The groups are shells around one centre, one inside the other: the same stretched ball of 4 dimensions in 10 sizes.
(in the rows, 128 means zero)
Some rows, each with its group after it:
[164 153  69 134 147 116 116 130 118 159 164 103 176 124 168 151  61 102
 150 136  81 148] -> (0)
[152 144  72 132 146 134 119 138 116 155 166 101 170 127 170 155  49  85
 145 144  73 148] -> (3)
[145 124 102 101 152  81 144  87 141 166 163 112 125 128 146 122 116 179
 149 146 128 153] -> (2)
[165 127  56 119 143 106 108 107 121 163 161 105 180 120 155 143  56 125
 168 119  91 151] -> (8)
[143 121 111  99 154  82 153  88 139 163 172 109 104 138 150 120 117 172
 148 150 141 163] -> (4)
[168 151  98 117 155  72 140  98 133 166 169 109 129 132 158 127 116 164
 150 139 133 160] -> (4)
[170 157  64 140 147 123 113 139 111 156 169  99 177 128 175 156  48  83
 153 133  79 153] -> (0)
[161 133  96 107 153  72 140  88 135 167 168 109 126 132 151 123 113 174
 156 136 137 161] -> (1)
[139 156 100 133 152 133 139 145 123 153 168 103 145 131 173 152  77  92
 125 168  79 145] -> (6)
[164 157  85 136 151 119 132 139 114 153 179  98 142 139 178 150  64  85
 145 146  99 163] -> (5)
[141 139 117 111 156  96 155 109 136 159 173 107 106 139 160 129 114 148
 135 162 127 159] -> (3)
[151 150  94 122 152 102 135 117 130 162 163 108 148 126 160 139  96 137
 139 151 100 146] -> (9)
[157 145 112 111 157  73 151  96 137 165 171 109 110 136 156 123 127 171
 144 150 140 161] -> (1)
[148 155  78 139 148 142 123 150 115 153 166 101 170 127 176 160  50  72
 136 154  64 144] -> (2)
[151 149 115 114 157  81 153 103 138 163 169 110 114 135 158 126 126 164
 136 157 131 156] -> (1)
[162 156  94 134 153 116 140 138 115 152 184  97 124 145 180 147  71  87
 143 151 111 169] -> (8)
[171 135  86 113 152  78 135  95 127 163 176 104 125 138 159 128  94 150
 164 128 138 171] -> (9)
[162 146  59 136 144 131 109 137 112 156 165 100 184 124 171 157  39  81
 154 133  70 149] -> (9)
[158 138  62 130 144 129 113 131 115 157 166 101 177 125 167 154  43  90
 155 134  76 150] -> (0)
[145 163 133 119 162  84 165 114 140 161 172 110  98 139 164 127 141 159
 121 174 132 155] -> (7)
[181 152  62 137 147 112 116 132 107 155 179  96 158 138 177 151  46  82
 165 123 102 170] -> (6)
[142 145  93 127 150 127 136 134 123 155 169 103 145 132 169 148  72 100
 135 158  87 150] -> (2)
[154 129 105  99 154  64 146  78 143 169 164 113 118 130 145 116 130 195
 152 141 143 157] -> (8)
[161 129  88 105 151  73 133  85 135 168 164 110 137 128 148 124 107 175
 160 130 131 158] -> (0)
[164 117  58 110 143  97 111  95 124 165 162 105 170 122 150 137  62 140
 173 115 104 155] -> (7)
[167 142  61 133 145 124 114 132 111 155 172  98 170 131 171 153  42  84
 159 129  85 158] -> (5)
[177 134  87 112 152  73 137  93 124 162 182 102 115 143 161 125  94 149
 169 124 150 179] -> (4)
[147 140 102 113 153  93 142 105 135 163 165 109 131 130 155 131 108 154
 141 152 115 151] -> (5)
[161 155  86 126 152  98 129 117 127 163 163 107 156 125 163 140  91 133
 145 143 100 149] -> (2)
[179 137  53 126 144 103 108 114 113 161 169 100 174 128 164 145  49 109
 173 113 100 162] -> (8)
[163 151  83 135 150 126 132 142 110 150 184  95 135 144 181 152  53  72
 148 145 101 169] -> (6)
[171 134  82 115 150  85 132 100 124 162 176 103 131 137 160 131  85 140
 165 127 132 170] -> (1)
[151 141  87 124 150 117 133 126 122 156 172 102 142 134 167 145  71 107
 145 148  99 156] -> (5)
[154 129  74 119 146 115 123 116 121 158 168 103 156 129 161 144  61 113
 156 136  96 155] -> (3)
[149 165 108 133 156 115 146 138 126 156 172 104 131 136 174 145  95 108
 126 167  98 152] -> (9)
[155 173 123 129 161  92 159 127 131 158 177 105 105 142 174 135 123 133
 125 169 126 161] -> (4)
[166 121  61 114 144 101 114 101 121 162 167 103 163 127 155 139  59 128
 172 118 106 160] -> (3)
[154 132  76 123 146 123 125 125 117 155 173 100 150 134 167 147  54  97
 154 139  95 159] -> (7)
[156 170 108 132 157 101 146 131 128 158 171 106 131 134 172 141 106 123
 129 162 107 153] -> (7)
[159 159 127 119 161  79 165 112 132 158 185 104  83 150 170 125 129 147
 135 162 151 173] -> (6)

New rows. What belongs after each?
[173 144  94 115 154  73 140  98 127 163 178 104 118 140 161 126 104 153
 159 132 144 172] -> (2)
[175 146  59 133 145 113 112 127 111 158 172  99 171 130 171 150  47  93
 164 123  92 161] -> (9)
[178 129  71 112 148  76 124  90 123 164 174 103 140 134 156 129  81 149
 175 114 135 172] -> (7)
[149 163 131 123 161  94 166 124 132 156 182 105  89 148 173 131 124 133
 124 173 135 166] -> (2)
[171 150  79 134 150 116 131 135 109 152 186  94 133 146 180 148  55  79
 156 137 111 175] -> (4)
[155 118  93 101 151  80 140  85 134 164 171 107 120 135 149 123 102 167
 161 135 138 165] -> (8)
[172 151  89 127 153  97 137 121 118 156 183  99 123 144 173 139  80 111
 154 138 126 174] -> (8)
[141 150 110 119 155 100 147 116 136 162 163 110 132 128 159 135 113 146
 129 163 105 145] -> (8)
[161 141  86 114 151  82 130  97 133 167 161 110 150 124 153 131 102 161
 153 135 115 151] -> (2)
[162 163  72 144 148 133 118 150 111 154 169  99 173 129 179 160  49  71
 143 145  71 150] -> (0)
[167 125  60 115 144  97 112 100 123 164 162 105 171 123 153 138  65 137
 170 118 103 154] -> (3)
[150 157  87 135 150 128 130 142 119 155 168 102 156 130 174 153  67  90
 135 156  80 148] -> (1)
[164 157  69 143 147 137 119 151 107 151 176  96 165 135 182 161  39  60
 147 142  77 158] -> (0)
[162 141  55 136 142 138 108 141 108 154 169  97 182 127 173 160  28  68
 157 131  69 153] -> (8)
[156 165  97 140 153 129 140 151 114 150 181  97 132 143 184 153  68  74
 133 160  95 162] -> (8)
[168 158  45 151 141 152  98 161 100 151 167  95 205 124 182 172  10  39
 153 131  46 147] -> (4)
[158 139  70 122 147 106 117 113 125 163 158 107 175 120 157 143  72 129
 154 133  88 144] -> (8)
[178 148  40 145 141 142  98 150  98 151 174  93 193 130 181 166   7  44
 167 119  66 160] -> (4)
[148 134  83 123 147 126 130 128 120 154 172 101 146 134 167 147  60  97
 147 147  93 157] -> (4)
[172 160  82 132 152  97 127 122 120 160 171 103 151 131 170 142  83 119
 150 137 107 158] -> (6)
[142 156 130 120 160  99 166 123 133 155 180 105  91 146 170 132 121 134
 124 175 130 163] -> (2)
[150 167 127 130 160 104 164 135 126 152 186 101  91 151 179 138 111 111
 124 174 128 168] -> (4)
[154 141  69 129 145 126 117 129 119 158 163 103 175 123 165 152  54  99
 149 139  76 146] -> (0)
[148 133  96 110 151  91 138 100 136 164 163 110 137 127 152 130 104 158
 146 146 115 150] -> (9)
[141 142 125 105 159  74 159  92 147 166 164 114 106 132 150 119 144 188
 132 163 136 151] -> (7)
[142 127  95 109 150  99 137 102 135 163 163 109 139 127 151 132  97 152
 146 148 109 149] -> (7)
[143 137 102 111 153  94 142 103 137 164 162 110 135 127 153 131 109 158
 140 153 112 148] -> (3)
[150 133  74 119 146 112 120 113 126 162 159 107 169 121 156 143  71 128
 151 138  87 144] -> (2)
[141 135 120 104 157  80 157  94 143 164 169 111 104 135 151 121 131 177
 137 160 137 156] -> (3)
[154 163  86 141 150 132 129 149 116 153 170 101 159 131 178 156  63  79
 134 156  76 149] -> (9)
[161 156 105 124 156  93 147 119 126 158 178 103 117 141 170 135 103 129
 141 152 126 165] -> (5)
[157 163 114 123 159  85 151 115 133 161 172 108 116 137 166 132 121 147
 133 159 126 158] -> (2)
[147 166  99 137 153 126 137 146 123 155 168 104 149 130 175 152  82  95
 125 166  81 145] -> (8)
[149 147  85 127 149 117 128 127 125 159 163 106 160 125 164 147  76 114
 140 150  85 145] -> (9)
[160 163 105 128 156  97 145 125 126 158 175 104 124 138 171 138 102 124
 137 155 117 160] -> (9)
[171 151  77 135 149 117 128 136 110 152 183  95 140 143 179 150  54  80
 155 136 106 171] -> (2)
[161 145 116 115 158  82 159 107 129 157 188 102  85 152 168 125 113 141
 146 152 154 179] -> (4)
[159 162 104 134 156 113 147 138 118 152 184  98 116 146 180 145  84  94
 136 158 115 168] -> (8)
[154 150  63 137 144 137 110 142 115 157 159 102 192 119 169 160  43  81
 145 142  57 139] -> (6)
[153 135 115 100 157  59 154  78 145 169 167 113 106 133 146 113 142 201
 147 147 151 159] -> (2)
[174 152  88 125 153  88 134 113 122 160 177 102 132 138 168 136  90 128
 155 135 126 168] -> (8)
[146 154 128 117 160  91 164 115 135 158 179 106  92 145 167 128 126 145
 128 170 136 164] -> (0)
[180 144  81 122 152  84 132 108 119 159 182 100 126 143 168 134  81 126
 165 126 136 177] -> (4)
[158 131 106 100 155  60 147  77 142 169 167 112 114 132 146 115 132 196
 154 139 149 161] -> (8)
[160 145 106 110 156  68 146  91 138 167 167 111 120 132 153 122 127 179
 147 144 139 159] -> (2)
[170 152  77 126 150  94 124 114 123 163 166 105 158 127 163 140  83 130
 154 133 105 155] -> (2)
[145 145 135 104 162  68 170  92 145 163 176 111  80 143 155 115 150 185
 132 166 156 165] -> (8)
[151 149 119 113 158  80 156 103 137 162 173 109 105 138 160 125 128 163
 136 159 137 160] -> (5)
[153 154  67 144 145 152 115 158 108 150 169  97 179 128 180 166  30  51
 141 148  57 147] -> (6)
[167 142  98 116 154  81 144 103 127 160 180 103 112 143 164 128 101 144
 155 139 141 173] -> (9)
[160 171 109 132 158  95 147 128 127 159 173 105 125 137 173 139 109 126
 131 159 115 157] -> (4)
[183 135  44 131 142 114 103 122 105 157 176  95 175 133 171 151  28  84
 178 109  96 169] -> (4)
[150 147 123 114 159  87 163 110 133 157 183 104  87 148 166 126 120 145
 136 162 145 171] -> (8)
[160 164 120 125 160  86 159 120 129 158 182 104  97 147 173 131 120 135
 133 161 138 169] -> (7)
[144 161 121 127 158 108 157 132 130 155 176 104 109 141 172 139 108 120
 124 172 114 157] -> (0)
[150 161  82 143 149 145 127 157 112 150 172  98 162 132 181 162  49  61
 133 158  67 149] -> (2)
